There are 8 hidden switches. A switch that is on adds its own fixed numbers to the row, and there is some noise. The rows also spread widely along 8 directions, which tell nothing about the answers.
Known rows, each followed by its switches (1 for on, 0 for off):
-17 -10 -10 4 -3 -25 8 -28 18 5 38 -8 -8 26 23 28 -35 5 -26 -21 36 -9 21 29 -6 -19 3 1 | 0 1 0 0 0 1 1 1
0 -22 27 9 -4 -12 9 -8 27 19 51 -22 -25 17 23 24 -30 15 -13 17 23 -1 -2 16 15 16 22 -18 | 0 1 1 0 1 1 0 1
-8 -3 -14 -3 -45 -3 2 -19 9 8 -7 -1 -22 17 17 27 15 -20 19 -46 15 -42 19 7 -2 -27 -40 3 | 1 1 0 0 0 0 1 0
10 26 9 -28 24 -19 2 11 -35 1 11 13 6 26 -17 -34 -53 49 9 31 24 24 -11 34 20 3 26 26 | 1 0 0 1 0 0 0 1
-15 4 -25 14 27 -6 21 -12 -20 22 31 6 8 -20 -13 11 -59 -13 -43 4 13 34 -2 -5 -7 5 20 -5 | 1 0 0 0 0 1 1 0
-16 -12 8 -2 -8 -8 30 -17 3 16 45 -2 -15 1 8 17 -35 11 -17 -6 23 1 -4 30 2 14 4 4 | 0 1 0 1 0 0 1 0
0 -13 23 7 9 -1 -13 -10 12 18 19 -27 6 -8 -15 8 -20 -9 4 -2 0 42 12 0 9 -6 0 -13 | 1 0 0 0 1 0 0 0
-5 3 24 6 -9 -6 -36 -23 -67 14 10 -13 31 0 -32 9 -50 -14 -21 -21 26 61 10 11 15 -39 22 53 | 0 1 1 0 1 1 1 0
-25 4 -41 3 -32 -13 12 9 -8 36 -11 22 -3 -13 2 34 -10 -11 -5 -26 -3 -33 6 -17 -7 15 -1 -15 | 0 1 1 0 0 0 1 0
-25 2 -22 -5 -26 -20 3 -15 32 8 7 4 0 25 14 34 -10 2 17 -41 2 -36 41 1 -8 -20 -23 -25 | 1 0 0 0 1 0 0 0
-21 24 -42 -15 -17 -19 15 4 -17 8 -5 31 12 16 -7 11 -29 11 13 -29 5 -26 23 3 -11 -16 -10 -5 | 1 0 0 0 0 0 0 0
11 6 26 -4 -21 14 -4 13 -54 3 2 -10 14 1 -26 -8 -21 2 7 -3 13 32 -12 2 22 -16 8 38 | 0 0 1 1 0 1 0 0
-1 -14 -10 19 22 -2 5 -26 -4 21 31 -20 -8 -3 21 -2 -41 -20 -41 8 36 34 -6 6 -6 -4 8 8 | 0 1 0 0 0 1 0 1
17 -2 34 3 0 5 18 15 -13 -1 42 -17 -1 3 -10 2 -24 15 10 11 16 24 -13 21 7 -8 5 8 | 0 0 1 0 0 1 0 0
16 25 0 -22 -17 10 39 19 -20 -8 1 18 -26 22 4 -23 -4 29 39 7 12 -34 -17 21 5 3 -23 12 | 1 0 0 1 0 0 0 0
-1 -2 17 8 9 1 -10 -6 -10 13 14 -21 9 -12 -29 22 -23 -9 -2 -14 3 44 11 -3 7 -14 7 -4 | 1 0 0 0 1 1 1 0
18 -15 4 9 -11 6 -33 -15 36 13 -27 -38 -20 12 24 -4 11 -39 -11 -1 3 3 7 -25 19 -14 -24 12 | 1 0 0 1 0 1 0 0
13 9 15 -20 -44 5 24 24 -31 4 2 11 -32 14 -5 3 10 33 51 0 14 -36 -14 13 21 10 -9 2 | 1 1 0 0 0 0 0 1
10 -1 8 5 -11 11 34 27 18 9 15 -7 -36 3 21 8 -2 18 12 38 -2 -21 -18 -10 9 38 2 -30 | 0 0 0 0 1 1 0 0
6 -39 14 20 -17 -5 -32 -48 48 16 11 -49 -28 19 62 6 5 -48 -32 -4 32 7 9 6 7 -22 -31 13 | 0 1 0 0 0 0 1 0

New rows, each followed by its switches (1 for on, 0 for off):
-10 14 -35 10 -11 19 56 -7 -16 14 7 14 -37 -6 18 9 -18 -18 -17 -7 7 -31 -13 -15 -10 21 -13 -16 | 1 0 0 1 1 1 1 0
13 -8 11 9 11 5 12 3 -33 29 21 -7 -23 -10 15 -25 -42 2 -23 55 11 33 -41 -13 27 38 35 -10 | 1 0 1 0 1 0 0 1
13 -29 37 15 15 8 -30 -24 17 27 25 -48 9 -18 -37 21 -18 -37 -12 -25 9 58 11 3 15 -26 -7 16 | 1 1 1 1 0 1 0 0
-7 2 -36 10 -12 -2 -23 -19 -9 19 -28 -15 8 3 4 16 -2 -39 -8 -47 18 4 27 -17 -13 -39 -21 9 | 0 1 0 0 0 1 0 1
-12 -5 -1 -8 11 -33 -55 -27 -7 22 -2 -14 33 14 -22 9 -42 -4 -9 -24 21 47 35 15 14 -37 15 25 | 1 1 0 0 0 0 0 1
7 1 18 -5 14 4 11 -11 -12 14 31 -4 -5 -3 -21 -8 -39 8 4 1 19 31 -7 28 7 0 -3 22 | 1 1 0 1 0 0 0 0
3 -22 37 5 -8 8 -9 -8 6 20 22 -32 -2 -14 -35 25 -16 -12 1 -14 3 35 6 1 24 -2 2 12 | 1 1 0 1 0 1 0 0
16 9 16 -12 -6 -1 1 15 -16 4 2 -4 -14 13 -20 3 -7 22 32 -2 17 -2 -1 14 18 -11 0 11 | 1 1 0 0 0 1 0 1
-10 -20 -21 19 -14 -1 -13 -37 0 21 13 -22 11 -1 16 18 -29 -53 -37 -36 15 15 18 -19 0 -39 -11 9 | 1 0 1 0 0 1 0 0
1 31 3 -22 -6 -26 -13 35 -13 5 -11 18 0 26 -18 7 -27 49 17 22 10 -12 5 19 18 7 25 21 | 0 1 0 0 0 1 1 0
-3 -5 2 7 23 -7 -1 -48 -26 14 46 -13 23 -1 -20 3 -50 -20 -14 -47 43 50 15 41 -15 -54 -12 20 | 1 1 1 0 0 0 0 1
26 19 22 -19 -5 -8 -41 42 19 0 -44 -16 6 15 -23 -6 29 25 62 3 -12 5 16 3 14 -13 -23 1 | 0 0 0 0 0 0 0 0
-3 8 -27 4 -1 -4 17 8 -6 19 11 11 -8 0 3 8 -34 -7 -13 6 2 -13 -7 -13 0 7 8 -9 | 1 0 1 0 0 1 0 0
1 -30 20 21 24 -6 -12 -15 36 24 36 -41 -1 -19 -11 26 -26 -24 -31 6 3 50 6 -6 11 3 10 -18 | 1 0 0 0 0 1 1 0
-24 14 -31 -8 -7 -12 30 -7 -29 10 23 25 12 5 -4 7 -49 10 -4 -14 14 -5 8 10 -9 -5 4 0 | 1 0 0 0 0 0 0 0
15 26 -14 -20 10 -29 -50 15 8 15 -37 1 6 35 -17 1 -11 18 23 -9 8 -15 25 6 13 -31 -1 14 | 1 1 1 0 0 1 0 1
1 7 -29 7 38 -13 -7 -33 10 15 17 -5 3 13 29 -27 -58 -18 -40 20 26 31 1 12 -11 -16 -4 14 | 1 0 0 0 0 0 0 0
23 -8 51 1 20 -1 -46 2 5 28 2 -34 -8 -6 -35 3 -24 -2 -7 26 0 54 -6 3 40 7 25 20 | 1 1 1 1 1 1 1 0
-6 26 -22 -11 -20 -8 -20 4 -41 3 -33 12 18 13 -23 8 -16 -6 9 -31 9 -1 19 -8 6 -37 -6 28 | 1 0 0 0 0 1 1 0
13 1 33 -3 3 -5 -7 26 -8 23 13 -10 -10 -7 -31 9 -23 21 2 27 2 22 -18 11 28 25 26 14 | 0 1 1 1 0 1 1 0
-13 -15 8 1 -21 -16 14 -7 8 9 30 -11 -15 15 10 34 -14 12 -5 -18 26 -16 11 15 4 -5 4 -7 | 0 1 0 0 0 1 1 1
-1 10 1 -11 -5 -20 22 2 28 -9 33 2 -18 35 15 19 -22 29 8 -1 19 -33 13 31 0 -12 -7 -6 | 1 0 0 0 0 1 1 0
-3 -5 -4 5 -50 16 8 16 -55 10 -20 -5 0 -10 -6 10 7 -12 10 -14 8 4 -7 -32 17 -1 3 6 | 0 0 0 0 0 1 0 1
2 4 -7 1 42 -21 -34 -13 0 34 -2 -14 15 -7 -38 10 -43 -10 -26 -15 14 44 12 6 9 -16 19 14 | 1 1 1 1 0 1 1 1
6 18 -16 4 39 -10 16 -27 -21 3 40 6 -1 19 14 -17 -69 -4 -41 10 40 21 -10 32 -10 -29 5 29 | 1 0 1 0 0 1 1 0
2 -4 -15 -1 7 -9 -1 -16 30 26 7 -4 -25 10 23 -4 -28 -8 -19 16 11 -10 -3 7 7 16 -8 2 | 1 1 0 1 0 0 0 0
7 -4 45 -11 -23 -12 -36 15 3 14 5 -18 -4 18 -23 19 -18 27 21 20 -2 16 11 3 42 4 25 13 | 1 1 0 0 1 1 0 0
-7 13 -14 -17 -40 3 58 11 -24 5 23 31 -25 15 11 4 -21 22 19 -7 10 -55 -17 13 5 13 -9 -3 | 1 0 1 1 0 0 0 0
3 4 15 -4 -11 -3 -7 18 -36 14 -9 -7 -7 -4 -23 8 -14 14 8 13 3 19 -6 -16 30 12 27 -5 | 1 0 0 0 1 1 1 1
2 5 -19 0 -32 9 60 -1 -12 2 32 19 -36 15 39 -1 -14 3 9 -3 20 -53 -21 13 -7 3 -23 -8 | 1 0 1 0 0 0 0 0
4 -21 4 17 -3 10 21 -29 24 10 29 -29 -21 -8 18 16 3 -36 -6 -26 17 8 4 9 -13 -21 -37 -17 | 1 0 0 0 0 0 1 0
7 -20 50 -7 -29 -1 -14 5 -6 22 15 -19 -8 -8 -35 24 -5 7 20 -10 0 17 -6 12 39 6 7 15 | 1 1 1 1 0 0 1 0
1 -21 31 7 -6 -16 -32 -31 35 2 18 -41 -3 28 30 10 -10 -9 -9 -5 21 24 24 17 10 -26 -12 3 | 0 0 0 0 1 0 1 0
-2 3 -30 14 12 9 11 -29 18 17 4 -12 -11 1 18 5 -17 -36 -24 -27 21 -1 11 2 -24 -20 -32 10 | 0 1 0 1 0 1 0 0
-9 23 -17 -22 -2 -18 -22 30 -13 34 -39 21 7 -11 -51 16 -13 21 23 -7 -16 -3 10 -9 18 22 13 2 | 1 1 0 1 0 0 1 0
6 -11 -11 19 2 9 40 -27 8 11 46 -16 -28 4 32 12 -17 -24 -16 -24 38 -13 -6 21 -21 -19 -24 -8 | 0 1 1 0 0 1 0 1
-9 -12 10 8 -5 -9 -4 23 39 23 10 -19 -3 -8 -14 37 -4 10 10 5 -18 6 18 -20 10 24 12 -42 | 0 0 0 0 1 1 0 0
-1 5 -2 1 21 -8 4 -32 20 10 30 -11 3 6 -22 29 -28 -17 -6 -58 24 5 26 35 -19 -48 -28 12 | 1 1 1 1 0 1 1 0
2 3 2 -8 -7 -11 -14 26 -9 27 -14 1 -10 -2 -22 11 -16 19 9 21 -2 2 -4 -16 29 25 27 -5 | 1 1 0 0 0 1 0 1
-8 20 -50 4 6 -6 24 10 -7 19 -13 18 -12 -3 19 -6 -18 -3 -14 10 7 -17 -9 -10 -18 17 -7 -15 | 0 0 0 0 0 0 1 0
6 19 -30 -3 10 -19 -27 -18 13 -1 -21 -6 -3 38 29 -12 -23 -17 -20 -5 23 -8 18 5 -2 -40 -17 25 | 1 0 0 0 0 1 1 0
33 17 12 -4 9 -5 -24 1 -21 -10 -14 -20 -6 33 14 -26 -6 3 5 6 34 13 -5 22 9 -42 -12 33 | 0 0 1 0 0 1 1 1
-9 -20 3 3 -31 -19 25 -9 36 11 54 -2 -29 32 46 31 -32 13 -17 11 23 -45 3 19 7 11 7 -7 | 0 1 1 0 0 1 0 0
16 8 24 -15 -13 -17 -29 33 22 2 -19 -12 -11 22 -19 13 11 26 34 12 -7 -9 11 1 30 -4 2 1 | 1 0 0 0 0 1 1 0
6 2 -30 12 29 3 -39 -39 11 23 -30 -27 17 -6 2 -21 -17 -59 -27 -31 12 45 21 -13 -11 -41 -35 20 | 1 0 0 1 0 0 0 0
5 -1 -24 23 24 12 4 -11 26 14 2 -28 4 -16 -1 12 -1 -43 -8 -33 7 21 17 -10 -31 -28 -38 -18 | 0 0 0 0 0 1 0 0
-7 0 -22 1 17 -28 2 12 34 26 12 -1 -8 5 -5 31 -20 11 -10 -3 -1 -18 13 -6 2 8 14 -39 | 1 0 1 0 0 1 1 1
-16 7 -43 -10 3 -17 10 1 5 24 -12 14 -5 7 5 2 -28 4 -10 -4 5 -18 7 -11 0 14 6 -17 | 1 0 0 1 0 0 0 1
7 -9 33 3 -30 27 11 5 -55 14 2 -17 -14 -14 -23 4 -4 -2 13 -5 15 27 -18 -10 26 8 8 18 | 0 1 0 1 1 1 0 1
-6 26 -37 -15 1 -20 3 28 1 25 -29 23 -13 15 0 2 -21 29 1 15 3 -33 1 -9 7 29 17 -4 | 0 1 0 1 0 1 0 1
14 14 -6 -12 -20 -11 -50 22 -24 21 -63 -4 -8 10 -18 0 11 0 17 3 1 -3 5 -26 33 -5 8 20 | 1 1 0 0 0 1 1 1
16 14 14 -13 -7 -6 -19 1 -10 -5 -12 -12 0 21 -6 -10 -2 6 28 -13 17 9 8 22 8 -35 -22 21 | 1 0 0 0 0 0 1 0
-37 5 -33 2 -15 -17 1 -13 10 17 11 7 21 9 -15 47 -32 -10 -7 -50 -2 -8 46 -14 -12 -25 0 -22 | 1 0 0 0 1 1 0 0
2 -3 -28 8 3 -16 -40 -20 41 34 -37 -18 -10 10 27 5 2 -38 -23 -19 8 -11 17 -10 -4 -12 -28 7 | 0 1 1 1 0 0 1 0
5 16 26 -6 2 6 -10 -1 -59 14 4 0 11 -14 -50 -3 -30 7 18 -6 11 54 -1 17 13 -13 10 29 | 1 1 0 0 1 0 1 0
-7 6 -2 -10 6 -18 7 -27 2 13 18 4 -25 28 21 -4 -38 16 -16 6 30 -9 2 29 10 4 6 10 | 1 1 0 1 1 0 1 1
-8 -10 -13 2 -24 4 45 -2 -29 16 28 8 -23 -3 22 -2 -27 5 -10 15 18 -11 -23 -7 12 26 11 -16 | 1 0 0 0 0 0 0 1
-25 -2 -29 8 -25 -10 22 -16 -9 7 16 6 0 11 27 25 -30 -12 -29 -21 20 -16 11 -4 -9 -10 0 1 | 0 0 0 0 0 1 1 0
-15 -6 -28 0 -18 -17 21 -11 21 18 13 6 -32 24 50 4 -22 6 -17 16 12 -37 2 -11 6 24 5 -35 | 1 0 0 0 1 0 0 1
1 10 -1 -12 -4 -11 -22 11 -42 24 -19 7 12 -3 -26 -11 -35 5 -8 14 0 25 -11 -6 30 8 24 26 | 1 0 1 1 0 0 1 0
24 23 1 -3 58 3 -7 4 -13 10 -11 -17 2 -9 -39 -21 -19 -2 2 -2 14 48 -5 13 -3 -17 -5 10 | 1 0 0 1 0 1 1 1
-5 -2 2 -6 -32 5 34 11 -14 6 22 8 -12 1 -2 11 -10 12 23 -5 4 -15 -6 4 7 7 -7 -9 | 1 0 0 0 0 0 0 0
-31 -13 -6 -7 -41 -31 -16 -12 12 13 -6 -6 0 34 21 36 -18 11 -20 -21 11 -26 32 -10 20 -1 21 -5 | 0 0 0 1 1 1 1 1
17 -16 17 9 -10 -5 -43 -11 -16 15 -20 -37 -1 9 19 -15 2 -27 -13 4 21 33 -5 -6 23 -23 -3 21 | 0 0 1 0 0 0 1 1
-16 -2 -6 1 -22 -11 -6 12 -35 22 -9 5 15 -12 -13 12 -22 2 -7 0 1 20 -1 -15 11 13 16 2 | 0 0 0 0 0 0 1 0
5 -14 0 2 -42 1 -25 -5 23 12 -36 -22 -27 17 24 15 22 -29 -3 -11 -3 -27 9 -30 27 -6 -20 9 | 1 0 0 1 0 1 1 0
13 30 -5 -9 10 13 41 32 9 17 3 17 -40 -2 -19 4 -8 28 30 17 -6 -31 -15 5 0 36 -8 -21 | 1 1 0 1 1 1 0 0
5 6 10 3 59 -14 8 -18 30 19 44 -13 -2 2 -15 -2 -50 9 -15 6 13 37 4 37 -9 -3 1 -14 | 1 0 1 1 1 0 1 0
9 21 0 -21 -34 -11 -38 21 -38 -1 -36 6 19 29 -21 0 -13 11 24 -12 2 -7 14 -8 25 -36 1 35 | 1 0 1 0 0 1 0 0
-2 12 3 -2 -17 5 -16 -1 -35 5 -9 -6 20 1 -29 13 -15 -9 17 -34 17 22 18 3 0 -36 -11 33 | 0 1 0 0 0 1 0 0
